There are 4 nested groupings, the coarsest first. Each group lies inside one group of the grouping before and may be the whole of it. The rows also spread widely along 14 directions, which tell nothing about the answers.
In the rows, 128 means zero.
Some rows, each with its group in each grouping after it:
[130 141 134  95 158 137 198 143 143 124 131 159 118 151 140 141  73 114
 150 198 149 160 130  78 153  64 135 207  93  77 101 146 135  54 161 178
 112  87]
z_364 z_225 Paba Mizu
[130  98 128 175 141 183  98 112  95 189  82 127 151 181 129 117 124  82
  53 155 155 155 168 206 152 137  97 116 147 162 199  43 160 134 147 137
 150 112]
z_828 z_802 dataz Nede
[100 118 138 152 118 134 106 191  75 147 105 131 162 113 131 127 144 108
 126 125 142  95 130 136 130 123 113 124 139 125 162 123 152 157 119 140
 169  93]
z_364 z_225 Labog zagi
[151 144 121 174 193 179 110 115 113 120 166 138 143 157 102 158 164 110
  81 110 120 120  93 147  86 141 128  86 138 164 148 120 168 134 163 133
 129 214]
z_828 z_802 dadak dano
[ 82 109 165 176 155 155 101 171  69 131 119 139 136 131 110 137 129 147
 109 145 123 101 132 155 106 130 118 145 133 174 180 125 164 122 179 185
 160 117]
z_503 z_890 rar lagus
[121 131 107 153 137 162 100 141 112 135 142 132  94 138 139 151 141 118
 141  88 112 117 113 153 116 153 127  89 138 150 146 121 137 121 151 142
 133 156]
z_503 z_633 Bazep Rul
[153 163 102 158 148 155 110 104  97 151  98 116 217 136 103 138 163 109
  96 142  88  87 113 127  95 118 108 169 126 131 116 130 105 103 157 140
 122 153]
z_364 z_225 fifu lerin
[121 134 120 102 118 129 114 179 139 153 144 125  86 148 135 125 125 113
 171 109 133  84  72 132 122 152 141  97 140 109 112 136 155 129  84 132
 123 135]
z_364 z_225 Paba Tar
[173 107 175  80 155 131 151 105 193 161 123 145  97 169 100 124  85 135
  96 141 160 134  90 136 100 172 174 112 139 120 113  92 182 126 117 133
  96 158]
z_364 z_721 rudev fol
[ 64 134 113 127 118 138  66 117  92 153 130 146  77 172 148  89 115 140
 180 140 143 130 125 162 150 104 126 125 162 169  91 118 116  76 127 183
 110  83]
z_503 z_736 giz Fudom
[140 129 106 153 162 199 154 154 141 134 119 143 172 176 128 139 148 113
 112 107 170 154 126 125 120 102 133  80 165 124 143 103 165 125 157  99
 152 159]
z_828 z_802 fes Depo
[135 109 120 148  83 134 110 170  98 190  73  99 146 113 155 142 127  84
 126 120 107  95 142 175 149 165  97 141 114  95 179  93 123 152 107 119
 156  88]
z_364 z_225 Labog giruz
[135 112 156 111 175 139 225 118 145  58 193 155  78 114 139 176  93 158
 111 130 163 181 156  70 143 109 122 134  80  96 150 132 168 137 181 148
 143 155]
z_503 z_890 san pelid
[116 118 147 109 110 122 112  88 131 152 100 133 147 140 120  81 125 148
 134 135 172 134 157 128 138 137 128 120 156 139 107 100 121 126 124 130
 127  96]
z_503 z_633 zazel fug
[139 136 131 130 126 140 109  52 157 137 128 140  98 115 128 110 138 123
 132 112 147 145 132 134 155 167 153  79 157 155 128 107 133 144  81  99
 117 111]
z_503 z_736 zogu Zudo
[ 98 125  87 138 118 168 128 169 111 128 101  67 113 137 154 146 163 176
 126 110 138  81 139 103 151 125 110 113 161 150 175 136 126 132 136 121
 188  87]
z_828 z_571 gazub zafov
[110 147  53 111 119 158 131 113 148 146 165 101 107 173 147 117 142 127
 156  88  96  92  83 130 145 156 100 111 108 114 111 122 117 112  81  99
 115 165]
z_503 z_633 Bazep salo
[ 55 113 125 161 120 180 146 100 149 140 160 124 110 139 144 115 136 140
 185 113 122 120 109 138 167 147 134 113 125 130 144 118 150 119  59  81
 113 118]
z_828 z_571 vas zufa
[127 135 117 116 128 119 127  71 124 137 151 130 118 141 136  98 119  94
 108 146 161 148 135 124 181 122 122 113 122 128 128  97 147 142  73 120
 129 108]
z_828 z_204 Guma ris
[123 128 217 155 123 145  93 117 164 172 113 182 139 139  93  76 126  99
 220 145 180 168 142 178 112 152 157  71 191 117  79 119 147 103 131 121
  84 136]
z_828 z_802 dataz sab
[107 108 175 135 127 156 107 122 150 155  60 152 180 124  96 109 124 174
 172 112 139 110 112 134  86 140 198 126 187 160 112 134 133  92 150 131
 120  97]
z_503 z_633 val Veta
[106 134  44 122 104 128 160  56 104  87 189  72  79 112 191 174 140 152
 140  70  87 112 129 101 183 124 107 146  73 116 135 126  87 130 104 105
 130 130]
z_828 z_204 Guma limub
[165 141 169 153 151 154 161 166 134 120 122 150 102 108 138 171 121  90
 124 156 161 175 180 106 136 127 100 118 135  87 161 125 142 129 191 142
 147 126]
z_364 z_721 Las papev
[121 130 158 145 139 152  94 132 108 128  98 127 158 126  97  97 167 162
 105 124 179 111 156 121 111 140 118  78 191 171 148 115 149 159 153 132
 168 117]
z_503 z_890 san peke
[153  91 119  64  95 108 147 108 139 157  61  85 125 138 141 150  93 183
 111 113 131  92 125 122 119 141 161 181 130 121 115  98 106 106 152 146
 128  83]
z_364 z_721 lugob Sapom
[ 97 118  18 132 110 168  96 154  86 181 105  87 123 186 174 151 124 110
 109  83  59  61  71 181 140 135 110 155 100 150 166  92 114  94 112 143
 143 124]
z_503 z_633 zazel babet
[137 139 132 109 122 129 127 149 125 141 113 115 109 136 134 117 131 130
 132 155 161 120 152 110 142 126 102 126 148 111 124 123 127 123 139 148
 144  94]
z_364 z_225 fifu rilir
[149 142 157 174 182 151 150 122 146  94 160 152 137  72 108 185 152 101
 114 105 124 119  92  96 113 144 177  87 126 143 171 162 184 160 112 102
 146 169]
z_828 z_571 gazub fubo
[134 156  87 134 116 129  86 164  79 147  83  65 137 116 131 127 170 138
 110 140  94  42 134 121 132 141  75 153 135 148 161 148  93 129 143 156
 184  92]
z_503 z_890 san peke
[132 149 137 100 130 109 119  71 134 122 156  98 110 124 108  92 158 150
 109 150 142  89 128  94 142 162 101 122 130 134 115 133 127 162  76 117
 126 125]
z_364 z_225 Paba Mizu
[133  92 175 108 119 153 177 115 182 154  83 133 161 126 112 111 104 154
 124 141 177 139 142 115 140 150 157 130 149 105 145  93 162 137 101  90
 132  83]
z_364 z_225 fifu rilir
[146 150 163 129 163 148 146 158 144 123 152 108 121 144  94 137 152 160
 119 157 113  85 112  99  80 163  87 137 125 104 124 163 141 127 170 150
 134 177]
z_364 z_225 Labog zagi
[ 98 124 121 157 144 139 168  87  96 109 159 134 163 121 144 142 123 115
 131 139 114 141 143 120 158  93 106 183  74 109 136 129 124 112 130 127
 128 128]
z_828 z_802 fes Depo
[170 155 184 101 152 124 137  70 186 166 109 128  88 114  93  70 118  91
  82 241 173 131 153 103 186 173 114 127 147 127 163 115 167 144  42 114
 137  53]
z_364 z_225 fifu lerin
[110 146 146 118 128 120 158  72 132 114 101 136 128  63 134 128 117 138
 159 181 134 120 145  66 178  95 169 198 122 129 130 166 110  93  90 132
 130  18]
z_364 z_225 Paba Mizu
[138 176  72 122 146 155  55  74  96 175 104 113  95 185 129  91 150  99
  89 182 137 110 127 144 155 113 108 131 173 184 112 100 110  87 119 174
 115  85]
z_364 z_225 Paba Mizu
[111 128 137 141 123 154 138 112 147 135 120 119 140 119 124 123 144 154
 153 114 120 109 131 116 125 158 121 126 133 125 136 135 120 121 124 105
 134 124]
z_503 z_633 zazel fug
[106 103 109 116 132 136  96 118  91 146 122 111 107 162 132 121 119 154
  84 116 130  98 122 155 125 143 119 132 129 175 150  92 141 126 145 169
 144 122]
z_503 z_633 Bazep salo
[143 152 120 152 162 177 139  89 158 121 128 123 122 129 122 151 155 138
 130 126 139 133 124 100 132 127 155 100 162 151 134 139 137 110 138 109
 128 135]
z_828 z_571 gazub fubo
[106 130 178 167 148 158 179 175 124 103 150 168 168 105 121 137 136 106
 153 141 177 163 160  86 135 105 105 113 125  80 151 141 166 152 138 109
 153 131]
z_364 z_225 Paba Tar
[ 99 139 111 130 138 122 101 133  72 133 113 146 163 130 123 115 124 124
 135 140 135 103 118 125 134  85 141 162 129 154 115 133 129 100 140 178
 139  94]
z_503 z_890 rar lagus
[ 99 175  38 153 129 160 107 146  87 146 146  98 103 138 165 138 161  73
 130 138  82  77 102 119 182 116  72 146 108 126 162 139 111 115  68 120
 149 101]
z_364 z_721 Las papev
[ 97 141  97 105 126 116 112 115  86 137 144 114 134 164 132 110 126 139
 130 143 115  87 104 119 132 102 101 180 111 128  87 127 109  98 125 168
 111 126]
z_364 z_721 Las papev
[ 66 129 160 167 130 143 114 119  90 135 157 160 101 127 137 120 114 115
 185 160 122 143 141 152 144 114 108 158 116 126 117 131 129  87 138 169
  97 104]
z_364 z_225 fifu rilir
[136 148 178 155 140 125 102 103 111 128 130 116  91  85 110 136 150 128
 122 171 114  99 150 120 126 165 107 143 132 144 153 153 124 135 135 154
 135 107]
z_364 z_225 Paba Tar

New rows. What belongs after each?
[145 158 165 132 148 110  85 141 110 151 118 140 191 158  81  84 148 107
 132 165 167 112 123 127  97 114 114 116 161 127  75 140 142 123 152 166
 125 164]
z_828 z_571 gazub zafov
[125 141  91 127 132 158 132 195 119 161 127 148 111 169 156 144 109  68
 158 132 138 131  99 139 144 101 124 122 126  92 124 118 150  97 122 148
 126 121]
z_364 z_225 Paba Tar
[129 104 143 116 135 144 196 110 153 123 157 133  74 128 154 178  82 140
 149 126 109 150 123 124 137 144 134 169  76  80 131 119 137 102 151 141
  98 133]
z_364 z_225 Labog zagi
[ 92 130 168 198 151 145 151 152  90  98 143 177 178  53 127 153 149  76
 127 128 151 146 151  96 153 105 129 118 117 118 195 143 174 175  93  95
 170 102]
z_364 z_721 rudev fol
[170 128  85 119 125 141 134 138 116 158 108 119 181 154 136 142 137  90
  81  96 140 120 119 137 124 132 114 111 123  98 132  82 139 160 125 111
 140 155]
z_364 z_225 Labog zagi
[163 143 137 115 134 116 138 109 140 127 108 138 144  98 125 129 129 111
 121 132 151 133 147  99 135 134 136 124 129 115 127 131 125 135 132 125
 145 113]
z_503 z_633 zazel fug
[159 137 172 148 182 157 169  74 172 118 161 149 116 135 103 160 116 126
 120 151 128 160 119 115 111 143 149 130 113 121 120 135 156 104 164 135
  94 185]
z_828 z_571 gazub fubo
[161 139  62 112 124 123 129  63  99 104 116  85 197 121 136 134 182 144
  54  77 171 112 157  83 147 107 122  97 143 146 125  91 113 186 119  88
 168 142]
z_828 z_571 vas zufa
[136 130  95  90  85  92  95 153 112 177  41 143 164 105 156 113  94  83
 165 123 145 105 109 137 166  91 184 154 145 123 108 122 110 103  78 144
 148  29]
z_503 z_736 giz Fudom
[127 142 128 123 126 108 147 103 118 128 130 136 177  88 122 128 127 101
 139 139 114 101 110 102 143 117 138 170  96 101 117 143 128 129  79 118
 124 107]
z_364 z_225 fifu lerin
[145 150 134 152 135 123 124  98 109 118 156 111 163 103 110 151 163 129
 126 113  83  87 116 122  93 159  98 147  98 110 112 146 107 140 144 128
 112 187]
z_364 z_225 fifu rilir
[146 158  85 112 139 141 142 129 135 112 170  99  96 158 141 132 154 139
 118 116 125 114 129  97 138 146  71 102 116 107 122 136 116 140 137 125
 146 169]
z_503 z_736 zogu Zudo
[112 128 140 139 126 133 110 145 116 142 120 127 118 121 133 123 136 118
 165 131 133 103 117 141 136 132 139 121 144 133 132 141 139 118 113 133
 141 105]
z_828 z_802 fes Depo
[135 146 168 117 141 104 104  81 122 113 142 150 128 106 102  85 144 131
 123 145 187 144 166 100 136 136 121  94 155 147 106 128 135 151 128 141
 135 121]
z_503 z_633 Bazep salo
[128 130 151 122 123 130 137  40 151 118 149 111 112 125 117  98 146 171
 119 133 143 137 164 112 149 173  96 113 129 131 123 115 113 153 112 104
 121 131]
z_503 z_736 zogu Zudo
[136 155 107 120 107 115 102  50 122 124 153  95  78  91 144 124 164 130
 140 109 124 104 145 117 160 168 112  99 137 137 119 123 100 156  78 105
 119 111]
z_364 z_225 fifu lerin
[136 130 116 162 125 141 111 212  91 159  83 110 162 122 141 168 135  87
 132 124 110  89 115 147 121 121 121 138 125 116 167 139 139 121 156 152
 171 122]
z_828 z_571 gazub zafov
[176 126  53  47 120 116 130  83 124 130  74  76  77 140 162 163 104 186
  89 105 130  91 124 105 140 111 170 164 139 160 112 107  88  88 176 177
 142  75]
z_503 z_890 san peke
[177 141 186 152 148 152 126 134 168 136  84 103 141  85  92 146 170 143
 107 145 142  94 144 104 103 184 145  91 176 142 169 148 148 156 143 105
 166 130]
z_828 z_571 vas zufa
[156 133 179 117 139 126 161 109 172 123 133 156 147 100 105 123 126 120
 147 132 168 145 130  98 122 147 154 104 140  95 109 130 154 145 109 102
 114 135]
z_364 z_225 fifu rilir
[126 137 103 139 119 138 108 161 103 149  99 132 139 127 150 135 127  86
 144 123 147 125 125 132 155  99 146 111 150 129 139 121 136 116 119 138
 156  86]
z_828 z_204 Guma ris
[179 129 106  98 137 128 119 111 140 144 123 115 106 152 133 142 125 122
  84 102 136 120 121 137 115 162 125  99 129 132 133  96 133 141 151 139
 135 164]
z_503 z_633 zazel babet
[120 134  62 136 135 138 124 125  65 150 122 138 140 168 161 155  91  83
 120 137  87 132 116 164 145  74 104 200  71 119 118 102 108  66 175 197
 114 129]
z_503 z_890 san pelid
[152 195 104 138 104 112 121  73 119 148  91 125 179  73 136 107 156  64
 176 174 123 124 164  88 183 100 107 175 123  86  94 159  63 105  80 104
 121  61]
z_364 z_225 Paba Tar
[138  99 124 112 116 146 138 115 153 141 113 124 154 137 120 138 124 158
 139  56 131 106  91 147  98 165 168  93 138 126 119  96 147 145 124 100
 120 167]
z_503 z_890 san peke
[121 124  99  98 132 148 117 128 132 147 106 133 151 192 130 108 123 146
 136 106 193 137 111 125 127  87 169  94 182 144  81  98 149 104 140 141
 124 126]
z_828 z_571 gazub zafov
[153 148  56  73  88  82 121  69 105 121 156  79 143 145 151 136 152 151
 146  58 114  92 116 107 117 132  99 139 102  89  43 115  64 138 131 117
  97 184]
z_364 z_721 lugob Sapom
[ 90 111 142 124  91 128 122 128  92 160  91 117 182 144 131  81 132 145
 138 148 170 124 173 130 150 112  90 151 143 107 118  96 117 136 124 131
 142  74]
z_364 z_225 Labog giruz
[ 79 138 197 203 174 176 161 176 127  77 198 172 138  95 109 140 165 125
 193 124 159 152 135  97 116 123 112  75 138 111 155 177 181 146 141 100
 150 171]
z_828 z_802 dadak dano
[188 127 146 103 124  78 136 134 113 124 164 134 127 113 130 155 118  84
 108 100 145 135 132 134 108 155 105 107  89  74 104 103 141 177 147 144
 119 196]
z_364 z_225 fifu rilir
[ 96 135 134 128  95 116 100  77 132 156 154 132 144 141 121  65 142 111
 187 106 132 129 131 150 149 166  95 100 125 106  85 110 112 145  67  95
  97 149]
z_503 z_633 val Veta
[177 160 143 138 116 104 122 142 113 104 111 149 157  62 133 155 154 101
 183  86 160 149 169 101 115 118 133  88 149  92  95 150  99 146 184 127
 143 142]
z_503 z_890 san peke
[113 172 112 157 132 113  79 211  35 113 152 116 125 114 139 135 178  93
 134 139 140  87 151 105 124 101  53 115 133 120 134 162 119 153 163 180
 178 132]
z_364 z_225 Paba Tar
[ 99 137 144 151 135 114 129  71  95 103 170 144 161 106 125 104 150 114
 142 132 152 139 151 115 156 108 109 130 114 124 113 132 130 149 100 114
 128 132]
z_828 z_802 fes Depo
[ 76 141  84 158 131 176 105 185  86 122 161 119 140 169 134 108 176 135
 149  86 143 102 119 131 127 120  73  68 152 135 140 122 146 150 127 120
 163 162]
z_503 z_890 san pelid
[167 144 158  83 172  86 146  69 144  85 156 173 105  94 112 132 105 123
 108 136 174 157 128  70 132 111 183 120 124 138  99 144 154 134 132 157
 123 127]
z_503 z_633 val Veta
[ 98  98 158 129 132 159 135 121 123 144 106 140 167 172 109  84 121 166
 111 139 185 151 167 130 127 123 108 119 155 141 133  87 148 127 160 138
 143 117]
z_503 z_633 Bazep Rul
[ 70 116  92 112  82 121 100 143 104 151 106 117 138 126 155 100 132 145
 187  85 133  83 109 132 150 123 142 125 143 136 115 125 113 119  82 120
 143  74]
z_503 z_633 zazel fug
[130 160 124 120  85 118 114 202 101 134 112 100 130 129 150 113 162 132
 203 129 170 122 189 101 131 113  54 108 163  67  84 146  78 122 185 147
 153 111]
z_364 z_225 fifu rilir
[150 154 105  47 125  61 141 130 136 100 132 105 103  84 134 125 124 150
 146 125 130  66  99  50 145 121 156 156 110 115  98 184 113 129  90 149
 157  88]
z_503 z_633 val Veta
[101  77 149  91 133 131 187 111 145 121 155 159  91 143 146 156  60 149
 140 110 149 149  96 125 138 118 184 156  91 109 121 100 174 112 115 145
  97 119]
z_364 z_225 Paba Tar
[ 82 115 134 128 133 145 139 154 100 106 129 131 154 133 123 113 139 176
 139 113 164 112 137 100 126 103 119 121 145 139 134 130 144 136 148 138
 162 114]
z_503 z_890 san peke
[113 145  89 117 130 124 138 143  85  98 182 106  42 126 175 159 136 126
 130 125 141 125 154  97 168 112  77 126 104 112 142 134 121 138 141 160
 150 115]
z_364 z_225 Paba Tar
[172 141  87 134 169 180 157 177 128 135 120 125 150 161 131 178 137 100
  70 118 127 116 103 113 105 118 121 115 128 114 162 110 163 127 165 135
 154 166]
z_364 z_225 fifu lerin
[110 169 105 142 142 168 140  58 152 109 176 120  88 148 133 127 152 167
 181 131  93 134 130 104 135 139  98 137 124 125  85 159  83  75 151 127
  90 155]
z_503 z_736 zogu Zudo
[161 121 195 120 135 110 158 246 151 117 131 158 106  83 122 147 114  90
 161 120 178 129 127 106 120 156 130  66 131  73 165 149 191 179 134 130
 182 139]
z_503 z_890 san peke
[162 138 138  96  91 115 124  96 183 156  74 151 148  89 134  99 128 107
 190  95 187 150 144 110 151 146 187  72 182 107  92 115 116 137  81  74
 125  78]
z_503 z_633 zazel fug
[121 159 129 158 166 182 119 113 127 139 133 133 148 151 103 116 163 130
 114 157 128 113 117 114 113 129 113 121 156 145 133 135 143 113 134 128
 126 136]
z_364 z_225 Labog giruz
[137 154 109 146 115 126 148 101 108 100 143  99 103  74 155 149 157 124
 141 122 130 135 194  94 177 143  76 125 108 107 160 136  92 156 134 110
 163 103]
z_503 z_890 rar lagus
[118 128 123 109 105 112 136 112 125 145 112 143 163 110 135 119 115 109
 167 119 141 115 110 116 147 111 161 150 121 102  97 126 126 122  79 117
 113  93]
z_364 z_225 Paba Tar
[135 135 111  92 127 142 168 180 157 128 154 109  90 146 146 138 131 137
 153 114 145 105 107  92 135 143 109 103 124  76 124 139 148 140 112 113
 144 138]
z_364 z_225 Labog giruz
[103 180 121 169 183 188  71 110 122 132 166 121 112 173  86  88 195 144
 104 157 114  83 105 122 101 160  80  83 172 192 143 150 143 119 131 140
 137 170]
z_503 z_633 zazel babet
[224 155 134  85 130  98  70  78 126 165  68  91 128 140  94  86 152 122
  40 164 179 111 176 135 125 169  97  89 180 158 122  83 116 168 151 157
 157 119]
z_503 z_890 san pelid
[ 96 117  83 141  71 133  91 124  93 177  76 106 177 124 158 101 142 106
 152  91 123 100 144 162 164 137 108 129 135 128 146  92  95 138  84  99
 151  77]
z_503 z_633 zazel babet
[ 91 123  74  86  99 105 122 117 109 140 128 140 175 135 144 103 124 112
 158  77 153  96  73 110 153  93 172 127 130 119  88 110 141 139  36  96
 121 100]
z_364 z_721 lugob Sapom
[110 146 168 152 170 139 128 162 115 100 157 162 161 123  97 119 146 133
 127 142 147 118 116  96 101 117 114 112 134 134 129 163 161 141 141 147
 153 159]
z_503 z_736 giz Fudom
[ 92 152 114 139 104  83  90  45  78 107 136 139 156  36 135 118 156 102
 159 106 114  85 113 101 172 114 167 153 120 154 114 151 105 152  26 102
 122  65]
z_364 z_721 Las papev
[ 72 177 113 156 139 145  65  89  92 122 199 152 139 167 106  62 192 112
 170 114 163 126 116 123 127 119  85  61 173 148  68 128 133 143  83 110
  97 174]
z_364 z_721 lugob Sapom
[121 140 108 119 145 156 133 138 145 143 138 120  99 154 123 124 126 135
 139 134 118  98  96 127 135 149 128 123 128 133 136 131 146 109 111 135
 131 130]
z_503 z_890 rar lagus
[ 60 115 120 189 131 148  75 191  43 116 152 149 176 125 130 128 174 108
 151  67 150  97 110 158 110 103 125  70 156 161 152 127 166 165 126 129
 167 153]
z_828 z_802 dataz Nede
[150 104 179 163 121 150 148 126 124 118  87 152 149  62 138 177 132 129
 133  93 165 166 181 122 121 139 165  98 156 116 167 109 141 161 172 108
 149  99]
z_364 z_225 Labog giruz
[145 145 124  96 148 156 141  84 204 149 112 115  78 132 117 124 112 143
 141 153 118  93  65 104 147 154 201 126 154 153 129 149 152  84  64 114
 118  83]
z_828 z_204 Guma ris
[165 160 128  70 108  72 135 125 145 128 135  80  91  89 128 132 134 142
 159 149 100  56 109  84 131 162 112 168 101  86  92 176  93 123 100 144
 128 113]
z_364 z_225 fifu rilir
[160 143 150 139 154 122 129  89 128 128  99  94 148  73 102 147 148 138
  96 169  92  67 118 107 126 152 142 181 113 152 166 165 123 120 117 132
 155  98]
z_828 z_802 dadak dano
[ 93 124 120 118  77  89 102 199  75 164 100 122 156  96 152  96 130  79
 166 133 149  82 128 132 173 116 107 138 121  92 143 128 137 162  52 128
 170  49]
z_364 z_225 Labog giruz
[141 129 138  95 168 137 173 100 145  76 170 116 100 142 119 145 137 195
 113 125 165 130 139  73 112 111 133 122 133 131 108 148 138 120 185 147
 139 161]
z_828 z_802 dataz sab
[149 117 101  86 126 117 120 162 123 143  78 124 191 118 117 137 131 136
 100  88 147  61  65 107 100 116 199 123 155 142 123 121 160 144  93 124
 155 106]
z_364 z_225 fifu rilir
[179 129 142 101 108 118 206 154 182 130  98 148 182  94 145 129 105  70
 154 125 207 184 163  74 181 106 148  94 129  37 133 115 153 161  88  64
 165  92]
z_828 z_204 Guma ris
[117 131 116 137 155 163 130  62 128 131 135 109 126 142 113 126 148 149
  71 140 122 104 117 113 139 148 121 139 132 165 161 107 145 137  96 109
 130 121]
z_364 z_721 lugob Sapom
[112 134  98 150 169 179 117 190 104 112 154  89  97 157 126 164 172 163
 103 107 107  59  91 122  95 139 106 102 143 163 177 154 156 127 166 149
 176 169]
z_828 z_802 dataz Nede
[137 110 161  94 136 140 115 132 160 157  89 148  97 149 116 111 109 146
 121 130 198 133 117 127 120 140 189  80 197 155 125  97 174 130 115 133
 130  89]
z_364 z_721 rudev fol
[115 121 122  99 135 119 139 142 122 119 135 137 129 125 124 120 118 141
 131 112 159 107 108 106 139 119 156 117 129 136 130 126 160 142 104 136
 151 110]
z_503 z_890 rar lagus
[164 137 104 111 168 103 111  54  80 112 161 105 138 158 112 130 136 137
   4 144 120 110 134 124 120 136  77 154  85 162 133  96 128 161 155 175
 141 183]
z_503 z_736 giz Fudom
[127 160  98 130 148 154 140 100 125 117 151 147 137 130 136 121 148 100
 126 133 163 146 135  91 159  97 124 104 143 123 119 120 140 130 100 111
 130 114]
z_364 z_225 fifu lerin
[179 145 105  80 138 110 169 155 168 143 124 132  89 119 151 156  86  80
 133 144 117 119  99 102 153 133 141 153  85  80 136 142 137 105 110 142
 140 115]
z_503 z_633 zazel babet
[140 129 131 127 117 150  54 107 118 193  78  99  42 153 135 130 124 139
 127 149 109  93 124 190 121 180 138 124 178 177 134 100 114  91 151 182
 109  80]
z_364 z_225 Labog zagi
[107 114 125 113 120 116 128 142  89 107 160 109  88 122 149 138 141 155
 114 105 157 110 147 111 139 137 100 107 126 126 143 116 143 173 132 144
 157 119]
z_364 z_225 Labog zagi
[117 144  99 120 110 129  95  89 109 146 111  97 152 136 124 102 166 147
 122 114 134  85 127 117 131 136 115 122 156 145 109 116 105 139  95 110
 132 113]
z_364 z_721 rudev fol
[112 156 127 152 140 164 121 131 133 113 135 141  83  91 141 149 153 129
 179 121 139 125 129 102 142 124 153  96 170 142 136 156 131 109 124 123
 132  88]
z_364 z_225 fifu rilir
[116 113 158 107 114 142 154 167 140 119 100 102 115 118 132 130 136 196
 152 129 171 109 160  88 123 133 123 122 167 114 134 136 128 129 162 132
 160  83]
z_364 z_225 fifu rilir
[101 156 123 130 117 160 133  73 141 134 108  95 157 126 113  83 172 173
 148 160 141  98 153  80 153 131 100 146 160 132 114 143  95 117  94  94
 132  76]
z_364 z_225 Paba Mizu
